There are 4 ways to turn a row about zero (a turn may also mirror it). The second row of each pair is the first, turned, with some noise. The first 36 pairs use one turn. New pairs use 3 turns, one after the other, and a turn may come again.
Some pairs, each with its turns in order after it:
[ -8 -34  -3  -5  16  14  17  -2]
[ -4   0  -9  16  11   3  21 -32] -> (2)

[-13  -3 -19 -28  12   7   4  24]
[ -5 -21 -28 -19   3   7  14   7] -> (1)

[  0  38   2  11 -36  -2  14 -22]
[  7 -41   1 -11  37   8  -5 -20] -> (0)

[-22 -15  24  -9  -8   1 -26  16]
[ 13  -2  14  18 -23 -15 -24   7] -> (0)

[-44  42 -15   5  -2  -8  -3  23]
[-10 -12  43  11  10 -36  10 -33] -> (0)

[-27 -14  10  29 -27  -9 -32  -3]
[ 20 -35 -16  -5   0   5  -9 -44] -> (3)

[  4   6  12   2   5   1 -22 -22]
[  2  -3   3  -4 -30   7 -14  -2] -> (2)

[  1 -16   0 -21 -36  10 -17  -7]
[  8 -17 -17  10 -25  11 -29 -16] -> (0)

[-15  -6 -18   0   7 -12 -17  23]
[  9  13 -27   7   2 -16  -4 -15] -> (3)

[-10 -12 -27 -21 -23  33 -60 -13]
[  6 -28 -36  47 -43 -10   1 -28] -> (0)

[ 23   6  35 -45 -15  -8  -9  10]
[-20  26  31 -12 -27  -5  26  18] -> (2)

[ 25  -9 -26 -22   8  20  -7 -11]
[18  8 -3 15 -1  7 23 33] -> (3)

[ 17  18  10  10  11  19  -9 -13]
[ -2   6  19 -11   6 -26 -14 -11] -> (1)

[ 26   1   9  14  30 -17   4   4]
[-32   3   7  24 -19  -4   4  -3] -> (3)

[  9 -32   4   2  -3  24  15  19]
[  4 -14  10 -26 -33   6   4   8] -> (1)

[ 35  -5  -1  11 -46   4  18  13]
[  1 -33 -15 -46  -8  18 -17  -2] -> (0)

[ -4 -10  17  -5 -29  -6  22  -2]
[-23 -15   5 -11   4   7  27  11] -> (2)

[ 17 -27  34 -32   5  10 -31 -32]
[-21  10  18  -8 -55   8  15 -32] -> (2)

[ 23  -3  -3 -21 -12   3 -14  -4]
[ -1  -6 -12   1   7  18  21  13] -> (3)

[ 20   7   6  -1 -22 -14   7  26]
[-28   1 -15   3  18  22 -13  -1] -> (3)

[  0   4 -39  39  34  11  10 -11]
[ 43 -28   8  -8  18 -14 -10 -35] -> (1)

[ -2  10 -13   2  -5  12 -21  13]
[  0  14 -14 -13  -3 -18 -20   3] -> (2)

[ -7  -6   8 -18 -17 -10   3  -8]
[-13   3  -6  19  -5   5   5  11] -> (1)

[ 29  -3 -14  11  28 -47 -24  -8]
[ 26 -23  40  20 -16 -22 -25  -7] -> (2)

[-27 -10   4 -11  21  31 -30 -23]
[ -8 -30  11  -8  28 -15 -25  35] -> (1)

[ 16  20  -1   2   8  35 -12   6]
[-12   2  14 -31   7 -29   2 -10] -> (1)

[  1 -10  -1  -1   1  17 -25  -9]
[20 -6  1  5 -1  6 24 -7] -> (3)

[  6  41  -3 -11  21 -20  -2  18]
[-32  38 -16 -15 -18  -4   4  -1] -> (3)

[ 10 -27 -24 -12  19  13  16 -20]
[ 20 -32 -16   2 -18 -20  -9   8] -> (1)

[ 28 -22   9   4  16  21  -8   0]
[ -4   2 -20  -4 -16   9  11  33] -> (0)

[ 33  41  -4 -17  24  -8 -18   3]
[-38  -1 -28   1  25 -32  -1   9] -> (0)

[ 6 -2  2 -2 32 39  9 -2]
[ -1 -24   4 -32  -5 -20 -24  -7] -> (1)

[  3 -17   9  -5  19 -11 -12 -27]
[ -3 -24   2   5 -18 -20  21   3] -> (3)

[ -1  10 -35  -7  25   5  -8   6]
[ 15  20   0  15  16  -4 -26 -10] -> (2)

[ 21  -4   5 -12   0 -15  13   2]
[ -7  13  -9 -15   7   9 -13   5] -> (0)

[ 13  -9  16 -36 -31 -11  15 -19]
[-34   2  32 -19  -6  15  21   1] -> (2)

New pairs. What belongs after each?
[-23   1  -1   0 -13  -8  24   1]
[-28   8   1  -2  -3 -20  11  -7] -> (3) (1) (0)

[ -4  17  33 -34 -36   4  16  -9]
[-28  -1  45   6  -2  26 -23  26] -> (2) (0) (1)

[ -7  25  32   0 -21   6  -6   2]
[ -5 -17   6 -16 -24  -6  22 -19] -> (1) (2) (0)

[-10 -14  10 -10   6  34 -12   4]
[ 21 -15 -21  14   4 -17  -8 -18] -> (3) (1) (0)

[ 23  13   7 -11 -35  25  13 -15]
[  7 -41   1 -23  -2  20   4 -17] -> (0) (0) (0)

[-16  29  -6  20  14 -13  10 -12]
[-17  14   4  20   5  35  -1   2] -> (0) (3) (1)

[-21  -1  12 -19   1   5 -38   1]
[ 3  1 46 -1  2 -7  6 -5] -> (0) (0) (2)

[-20   0  21 -15   0  13  -2  -9]
[ 11   7   1 -11   2  -7  13 -25] -> (1) (2) (0)

[-36  -1   3 -22   3 -28  -6 -19]
[ 23 -11   0  -8  -2  -3  36 -26] -> (3) (1) (1)

[ 17   1 -40   2   7  13 -20   9]
[-15   6 -20  -3 -30 -27 -17   0] -> (0) (3) (0)

[ 15  -2  10 -15   3  18   9 -35]
[-18 -12   4   1  10  -4 -25 -34] -> (1) (3) (2)

[ 20  -2  -6  -6   8 -41  -2 -12]
[ 25 -13 -19   7  19  25 -14   6] -> (3) (2) (1)

[-20 -24  -8  24  10  15   1 -14]
[-18 -16  24  -9  10  23   9   3] -> (1) (2) (2)

[ -6  31 -16   0   6   8   9 -16]
[-2 32  4 12 -6 17 -5  6] -> (0) (3) (1)

[  6   5  21 -28  28   9  -6 -10]
[ 17  -8 -22  21   2 -20  21 -15] -> (1) (3) (1)

[-10  -7 -22 -30 -29  -6  14 -32]
[ 23 -17  -6  -6  44   5   2 -23] -> (0) (0) (2)

[-25 -13 -30   6 -30 -17 -16   0]
[ 23  -4   2 -52  -3  -9   0  -2] -> (2) (1) (1)

[  6  16  21  17   2  -2 -11   4]
[ 17  -9  -3  12  17  15  -1 -10] -> (0) (3) (1)

[ 20 -32   7  24 -12 -21  23  -4]
[-15 -19 -10 -27  -3   7   7 -37] -> (0) (3) (1)

[ 13 -16   8 -16   4  -7   6  21]
[-19  12  11  16   8 -19  -4  -4] -> (1) (2) (0)

[ 21  -3  15  16   3 -47  35   2]
[-32 -18 -30  10   0  14  10 -46] -> (0) (3) (1)

[ 16   0  17 -21  23  13   2  10]
[ 10 -12 -32  -2  -6 -17  17  -9] -> (1) (3) (1)

[ 11 -17   2   2 -23  -1   1  12]
[  5   5 -22   2   8  20   0   7] -> (2) (3) (1)

[-13  -7  14 -31   0 -19   3  29]
[-13 -23 -21  23 -12 -10  -3 -18] -> (0) (0) (3)

[-24   4   8   8   1 -15  16  -3]
[ -9   1  -1  -9 -27 -13  -2  17] -> (2) (1) (1)

[ 20  20   1   2 -15  16   6 -11]
[  2   6  12 -13   1  29 -16   2] -> (0) (0) (3)

[-19  17  25  21 -25 -16 -20  -3]
[-15  -5   3   2  27  -5 -28  33] -> (1) (1) (1)

[ 13 -14   9  24  24 -12  28   2]
[-27  -3  28  17  24 -12   7  -6] -> (0) (3) (0)

[  8   1 -18 -12   6   6 -17  -6]
[  1 -23   2   4 -17 -10 -17  -3] -> (2) (2) (0)

[ 19  14   0   8  -6  27  34 -26]
[-30   6  -1 -20 -21  11 -19 -33] -> (2) (3) (1)

[-11   0 -18 -12 -20 -31  12  14]
[-13 -26  18  14 -11  16 -22   5] -> (2) (3) (2)

[23  4 46  9 12 16  7 18]
[  4   3 -29 -26  39  -1  -3 -25] -> (3) (2) (2)

[ -7  36   2   9  52  -6   9 -22]
[ 10 -17 -49  12  17  32  -8  24] -> (3) (1) (2)

[ 22   1 -19  11   8   1 -13  -1]
[ -1  18   1  22   2  -6 -21   1] -> (1) (0) (2)

[  2  -1  24 -23 -12  36   3   2]
[ 25 -22 -14  11   9 -16 -20  16] -> (1) (0) (0)

[ 19  28   2 -29   6 -10 -13 -32]
[ -9 -22 -27 -14  14  18 -19 -27] -> (3) (2) (1)

[  7 -11 -16   7  26 -27 -18  28]
[ -8 -24  14 -10 -16 -26  33 -17] -> (2) (2) (2)

[ 10 -17   9   4  -4  -4   8 -10]
[ -8   1   8 -17  -7  -8   7  10] -> (3) (1) (1)

[ 13 -12 -10 -11  38 -12  11   7]
[25 19 20 19 14  2 -2 16] -> (0) (0) (0)

